The first 7 rows are patterns. Each new row is the sum of 2 different patterns, raised or lowered, with some noise. Before adding, each is slid sideways (what falls off one end comes back at the other) and multiplied by a number that may be negative. Names go in the order of the patterns.
(in the rows, 100 means zero)
Known rows, each followed by the names of its patterns:
110,101,111,94,106,104,101,105,128,101,103,94,89,96,83,103,86,96,98,107,93,79,103,106,97,93,90,111,113,75,106,100,128,103,94,99,108,97,78,100,103,101 | J957
92,92,111,96,104,91,99,117,98,109,99,99,107,76,113,103,72,76,110,98,126,103,99,100,103,110,92,87,105,72,101,100,102,101,113,72,87,95,97,103,100,99 | J248
94,88,78,106,100,103,84,99,105,89,92,100,91,99,105,84,124,100,106,95,87,96,103,122,93,98,101,93,98,94,94,101,114,102,98,72,98,111,108,102,77,91 | J221
125,104,128,92,95,88,88,97,111,92,104,105,107,97,95,119,118,94,103,93,98,128,113,108,95,95,100,103,110,93,106,95,89,82,103,108,108,113,115,105,96,101 | J494
87,106,119,95,99,82,103,95,91,108,102,99,99,95,100,87,110,105,72,113,100,96,120,99,122,108,104,97,103,89,125,80,105,100,98,100,98,93,96,101,75,97 | J947
105,111,118,108,90,108,96,100,92,102,113,113,100,128,105,119,88,99,101,98,102,101,94,128,99,112,106,104,106,72,115,94,104,128,111,92,93,84,112,101,108,95 | J36
107,100,96,107,106,103,102,112,108,103,99,98,107,102,128,102,98,102,97,97,100,90,118,87,95,111,108,100,102,102,110,86,95,106,98,101,96,107,104,89,122,99 | J746

New rows, each followed by the names of its patterns:
63,75,67,61,61,76,67,62,70,74,60,81,78,62,84,74,64,87,75,40,48,68,87,77,76,68,69,70,76,56,51,74,25,69,57,78,85,76,42,45,65,65 | J248 J947
94,88,92,107,96,94,103,107,88,95,114,81,105,79,81,90,85,99,94,93,76,105,81,105,96,95,100,100,95,85,92,94,132,99,94,84,80,116,104,110,103,115 | J221 J947
102,125,112,115,106,97,111,101,120,93,117,112,107,101,101,104,101,131,91,98,97,106,111,100,93,109,91,95,109,115,104,103,105,110,91,92,113,103,86,104,107,105 | J947 J746
127,129,126,121,126,122,116,148,121,136,124,105,119,100,108,117,129,122,115,103,120,127,130,134,132,128,122,132,120,139,121,135,123,93,115,127,133,125,130,109,110,116 | J494 J947
119,112,110,128,124,112,120,105,128,135,122,120,107,102,126,123,127,109,115,110,105,102,120,113,121,123,132,118,100,115,129,118,138,102,123,96,102,127,136,101,115,103 | J248 J494
77,106,112,88,76,107,88,114,116,104,101,97,103,90,89,106,72,101,92,92,86,108,83,94,104,104,100,93,96,108,94,124,87,95,82,89,109,104,99,99,98,107 | J248 J494
90,108,91,94,76,91,90,84,88,80,109,81,96,93,85,93,85,96,93,73,94,83,69,89,89,115,95,99,103,77,96,102,98,98,91,106,88,90,93,93,89,79 | J957 J36
83,83,107,105,93,99,87,93,103,79,106,104,95,96,90,82,62,94,99,92,80,92,75,107,97,92,101,99,107,103,81,82,87,115,105,84,92,120,87,102,94,84 | J221 J494
96,87,102,107,122,111,91,97,109,81,116,84,99,101,106,87,121,94,103,98,69,96,94,126,114,94,101,81,104,93,89,109,115,101,98,73,100,100,117,108,57,106 | J221 J947
53,75,77,84,67,68,81,69,80,76,74,71,92,81,71,69,59,69,69,76,65,68,71,82,53,62,78,61,58,73,66,98,86,51,79,76,104,73,63,76,64,72 | J957 J248
115,105,105,113,83,116,95,118,128,116,109,86,119,117,105,116,110,123,123,91,121,106,145,121,87,125,120,110,116,114,136,121,125,116,126,102,140,103,118,118,136,117 | J957 J947
104,104,107,109,125,125,120,118,123,101,113,107,146,110,101,118,111,104,114,99,119,105,84,116,109,111,120,111,114,80,106,114,105,112,104,118,116,98,117,104,114,128 | J221 J746
124,137,106,140,123,136,127,113,125,109,140,124,126,135,120,126,129,124,115,122,135,134,120,137,108,122,141,116,128,116,134,115,128,121,140,104,134,127,130,122,131,125 | J221 J947
97,104,100,115,104,111,104,97,77,101,102,122,95,80,101,103,92,86,107,106,96,85,104,105,94,93,107,98,94,117,89,124,102,104,102,98,101,105,125,101,100,101 | J221 J746
110,99,104,92,110,115,82,99,91,107,112,122,101,135,101,121,102,92,102,116,135,90,96,116,99,113,105,82,101,118,114,114,81,104,111,124,107,91,107,119,96,82 | J221 J494
82,79,102,81,88,73,100,88,70,99,98,91,89,80,91,100,70,118,92,108,88,83,107,102,92,78,104,91,92,96,102,100,83,103,100,93,101,117,87,102,67,81 | J957 J221
85,80,107,111,89,81,64,82,91,97,77,93,93,76,68,89,88,94,93,104,87,78,89,107,73,111,77,85,81,78,94,96,86,93,91,90,87,91,104,98,80,90 | J957 J494
81,92,119,101,61,84,74,111,102,106,103,94,115,114,101,76,108,106,92,80,95,110,114,86,107,119,106,82,69,90,96,97,86,90,138,91,100,98,87,96,57,113 | J957 J36
69,71,68,70,66,78,71,77,83,74,75,56,87,87,73,80,76,75,99,70,92,76,64,73,80,83,72,74,85,75,65,80,81,84,81,81,87,61,82,85,80,96 | J494 J746
127,85,104,113,117,95,109,86,109,92,119,100,98,111,115,104,129,105,104,119,109,104,120,103,112,110,114,104,110,118,105,98,112,102,116,105,100,101,97,124,99,99 | J248 J947
101,83,75,100,81,97,78,84,80,87,99,88,91,71,76,63,82,83,91,101,104,87,97,83,114,76,104,75,76,72,73,77,111,73,93,90,88,82,58,106,93,76 | J494 J36
103,97,92,118,124,93,120,113,130,107,104,122,115,119,85,106,103,102,116,115,110,105,115,114,106,109,141,117,107,102,94,103,108,117,101,104,101,112,104,97,106,116 | J957 J494
90,100,86,107,95,93,90,87,71,101,76,110,87,78,83,84,99,91,91,76,101,76,92,96,95,85,71,99,87,81,96,88,81,95,67,87,76,95,98,73,93,73 | J221 J947
88,118,76,93,98,69,81,100,100,113,76,89,91,86,88,78,73,90,100,80,95,92,93,85,80,82,95,65,87,59,103,95,90,97,93,92,104,57,102,84,82,84 | J36 J746
107,102,111,111,117,89,106,137,79,121,80,101,130,110,120,117,132,106,108,100,119,90,103,114,102,104,105,100,78,109,87,112,107,116,139,101,120,98,113,99,108,134 | J957 J947
132,116,106,117,115,132,124,119,111,132,114,122,122,132,127,113,133,123,119,121,121,126,127,98,119,116,125,119,113,128,98,124,103,117,127,120,121,124,128,106,116,119 | J957 J221
77,111,97,122,117,112,118,114,111,109,85,115,118,109,104,101,135,110,124,110,95,117,113,118,123,113,111,103,121,111,103,103,108,118,113,103,113,115,114,109,103,110 | J221 J36
114,102,106,116,94,98,100,109,128,104,95,100,104,113,110,110,115,121,99,106,90,117,108,102,114,113,105,118,98,110,118,84,104,104,110,111,104,112,95,108,108,105 | J221 J746
86,77,75,107,97,103,67,94,97,89,79,80,76,88,86,69,116,82,96,59,74,81,88,55,86,90,99,84,85,79,85,78,96,56,82,75,78,59,78,111,76,104 | J957 J36
94,118,86,131,94,98,124,119,98,113,102,101,156,118,125,93,83,108,107,131,94,115,105,82,85,109,112,118,117,131,99,94,129,113,106,134,76,98,73,85,99,116 | J494 J947
93,67,90,104,95,112,81,87,88,81,71,97,97,99,72,95,97,88,86,82,84,85,98,80,111,107,91,88,100,103,89,114,70,90,93,87,90,83,90,101,101,114 | J248 J221
120,121,143,105,124,148,137,115,118,96,123,105,119,112,113,134,131,112,133,122,121,114,121,108,147,133,121,114,116,120,135,128,121,105,121,124,130,124,111,129,107,122 | J248 J221
102,94,99,101,100,108,117,85,133,100,107,105,105,98,125,116,108,121,106,112,102,98,112,98,118,101,114,110,88,104,99,106,109,100,127,93,101,138,110,98,107,78 | J248 J947
116,98,116,134,108,120,123,123,121,116,103,137,101,124,104,125,120,126,139,118,122,128,94,123,108,112,120,128,147,110,110,117,108,121,130,111,130,109,114,101,131,118 | J221 J36
119,123,108,115,101,107,112,121,119,107,111,114,114,127,93,125,113,95,92,116,118,120,115,134,122,105,113,129,119,129,102,116,85,104,106,121,111,111,110,115,108,99 | J494 J746
96,87,85,91,77,91,80,87,103,90,106,90,87,89,80,91,110,78,103,92,83,103,90,111,99,84,90,88,88,106,69,95,87,89,92,86,96,81,88,90,100,75 | J248 J947
112,118,122,110,121,109,101,134,116,113,103,108,114,118,113,117,115,115,95,99,113,112,116,118,114,129,105,116,129,111,128,88,114,97,105,123,121,99,107,103,121,109 | J494 J36
122,113,95,113,95,126,96,107,129,98,109,131,122,100,113,72,103,101,112,119,98,115,108,108,129,101,114,110,106,99,128,119,104,117,110,91,119,116,115,114,112,120 | J248 J947
103,110,102,108,104,108,96,86,113,127,104,107,96,114,127,111,107,116,114,114,95,104,119,103,102,111,103,101,110,90,97,111,88,114,95,109,106,108,98,79,113,108 | J221 J947
123,97,116,102,117,95,86,90,112,94,97,71,119,99,107,97,100,117,72,106,89,92,120,96,93,88,78,109,92,84,93,100,112,119,107,100,101,102,98,89,92,112 | J957 J36
123,126,136,122,123,113,142,127,144,133,140,121,128,124,110,122,127,146,148,113,126,127,147,136,107,145,138,120,146,130,133,121,107,142,133,132,127,127,129,152,107,113 | J221 J36
106,107,102,118,125,116,111,102,103,109,117,122,104,120,96,110,108,82,88,121,106,141,100,102,132,99,116,102,77,113,60,100,105,113,104,126,58,114,95,104,112,107 | J248 J947
125,135,117,94,96,92,116,111,104,102,104,106,105,109,102,117,111,112,102,102,114,133,107,144,101,116,85,95,105,108,101,106,103,130,101,108,123,120,102,81,111,98 | J494 J36
130,110,121,123,98,110,92,120,103,108,138,122,94,122,95,125,109,113,110,118,121,126,124,106,115,105,109,108,111,143,121,108,133,111,121,98,100,124,94,106,119,110 | J36 J746
106,69,102,73,85,81,98,101,99,61,110,89,98,82,80,109,92,93,69,109,97,99,77,74,110,88,104,85,86,97,74,91,87,85,94,86,81,80,83,118,85,94 | J957 J947
154,109,121,102,83,101,119,124,118,106,106,93,99,106,107,101,115,132,106,110,111,135,111,123,94,106,80,98,92,127,106,112,118,114,107,111,103,124,94,106,102,104 | J494 J36
88,73,80,100,107,108,74,94,70,109,99,101,97,98,95,101,98,94,97,98,95,76,85,89,95,93,107,77,87,94,102,103,101,78,91,99,89,100,105,132,90,98 | J494 J36
109,98,83,92,95,97,87,97,90,101,88,94,113,80,96,72,89,91,93,92,103,108,106,96,101,78,91,89,93,90,89,87,103,73,99,93,98,102,78,110,86,104 | J957 J36
110,151,146,124,117,104,125,122,124,120,129,114,111,101,124,120,136,137,115,133,117,120,158,123,159,116,117,110,113,111,148,103,128,128,128,119,114,134,135,117,106,111 | J494 J947
119,122,135,131,102,108,142,118,124,127,104,131,93,111,111,130,118,128,100,141,113,125,118,114,129,110,121,115,147,130,133,109,85,125,124,134,120,122,132,113,114,110 | J221 J947
111,78,87,82,66,81,95,90,102,63,89,84,91,87,82,77,91,85,91,96,82,91,87,79,76,83,76,89,73,99,89,91,87,86,95,80,68,87,78,88,81,80 | J36 J746
99,112,107,105,108,77,119,84,113,129,104,88,96,84,111,97,118,101,103,112,117,111,88,106,104,88,96,97,112,117,96,122,104,117,83,96,100,104,104,99,95,106 | J36 J746
118,109,110,135,108,102,128,91,116,112,99,106,97,110,115,116,104,123,90,124,103,112,118,116,114,130,114,120,122,113,121,105,97,113,110,137,107,119,121,108,110,95 | J947 J36
87,92,91,91,104,83,105,92,93,93,71,105,77,111,112,104,81,79,80,105,93,98,94,99,103,105,94,87,98,109,88,82,93,99,98,91,105,109,93,75,96,98 | J36 J746
97,121,92,88,135,124,103,98,89,111,102,102,108,97,116,124,93,151,111,116,103,101,97,132,137,108,112,108,104,107,110,111,102,123,111,113,85,97,118,107,112,90 | J248 J221
86,81,91,87,74,92,82,85,79,75,83,60,73,57,89,96,92,75,47,55,80,82,90,74,81,78,97,77,73,94,90,76,63,72,79,76,71,103,81,73,66,54 | J494 J36
93,104,96,91,78,96,82,81,90,99,94,74,74,70,96,96,104,104,114,76,106,88,72,81,101,103,85,72,101,87,102,94,63,72,83,104,95,100,91,91,101,82 | J494 J36
102,126,111,112,86,89,112,103,116,97,117,122,80,107,106,124,111,99,115,102,96,115,91,106,110,91,106,91,96,104,108,101,118,99,123,100,100,99,99,95,114,99 | J957 J947
68,101,75,80,73,85,93,78,71,89,96,80,90,73,93,88,95,75,114,90,101,88,80,105,97,119,82,77,94,86,100,81,87,98,99,93,92,64,92,100,105,86 | J221 J947
61,72,59,77,69,37,88,65,69,80,68,102,76,78,65,69,64,71,60,77,45,46,76,66,82,68,69,47,67,65,68,77,71,45,53,71,68,61,88,49,57,67 | J248 J947
88,94,105,106,103,78,68,101,95,104,72,80,125,97,97,52,94,91,89,73,93,123,100,85,109,81,106,68,95,84,85,90,88,55,110,85,104,106,96,109,61,114 | J957 J36
102,95,125,97,106,94,91,89,96,109,111,87,117,92,116,85,78,96,84,95,94,82,137,82,101,126,119,89,76,81,86,97,113,101,81,98,94,98,121,98,91,97 | J248 J36
93,103,125,90,87,94,97,117,103,113,98,111,122,85,95,111,78,95,85,95,94,105,95,104,82,102,94,95,103,108,99,100,87,101,126,100,115,92,82,107,97,107 | J221 J947
120,110,107,88,126,101,115,130,110,110,84,92,114,111,122,102,109,102,128,112,95,120,105,111,103,108,109,117,107,149,111,116,89,105,124,111,113,115,116,127,108,112 | J221 J36
83,88,96,95,86,77,99,88,94,88,76,91,86,85,92,92,92,77,86,97,87,94,87,84,87,84,78,82,98,90,86,75,80,72,89,95,92,93,89,79,81,86 | J957 J494
96,98,103,95,98,110,98,109,94,104,103,94,96,99,88,101,84,123,99,105,103,98,105,110,86,106,102,102,100,98,120,96,106,118,85,95,108,105,109,93,94,105 | J36 J746
107,88,114,100,102,102,110,102,79,106,112,106,106,96,117,100,86,116,107,137,113,103,117,103,115,93,104,107,109,117,108,111,113,118,111,111,113,138,106,110,113,83 | J957 J746
86,102,63,73,97,91,112,93,89,89,106,99,91,76,86,72,93,98,90,91,103,65,82,89,89,94,90,96,77,81,114,80,93,87,78,102,77,94,90,92,94,77 | J248 J947
112,87,102,88,94,100,110,78,111,75,113,95,98,127,93,107,104,86,94,125,110,123,88,90,99,106,112,93,94,105,104,94,107,103,112,101,104,86,98,103,91,89 | J947 J36
88,92,92,80,97,91,82,81,72,89,85,87,108,95,98,89,98,97,85,83,102,85,90,80,92,95,93,78,78,105,77,83,72,90,93,86,83,68,104,90,85,91 | J957 J746
145,104,106,92,80,95,89,122,84,98,99,100,93,77,97,107,111,99,91,87,109,88,114,104,106,96,90,90,88,104,80,108,90,99,113,93,105,96,97,105,105,90 | J957 J221
78,78,79,85,63,60,69,92,70,74,75,56,70,70,70,75,73,75,98,58,97,72,77,84,58,87,83,57,56,100,78,103,73,64,78,81,96,69,70,84,51,77 | J248 J947
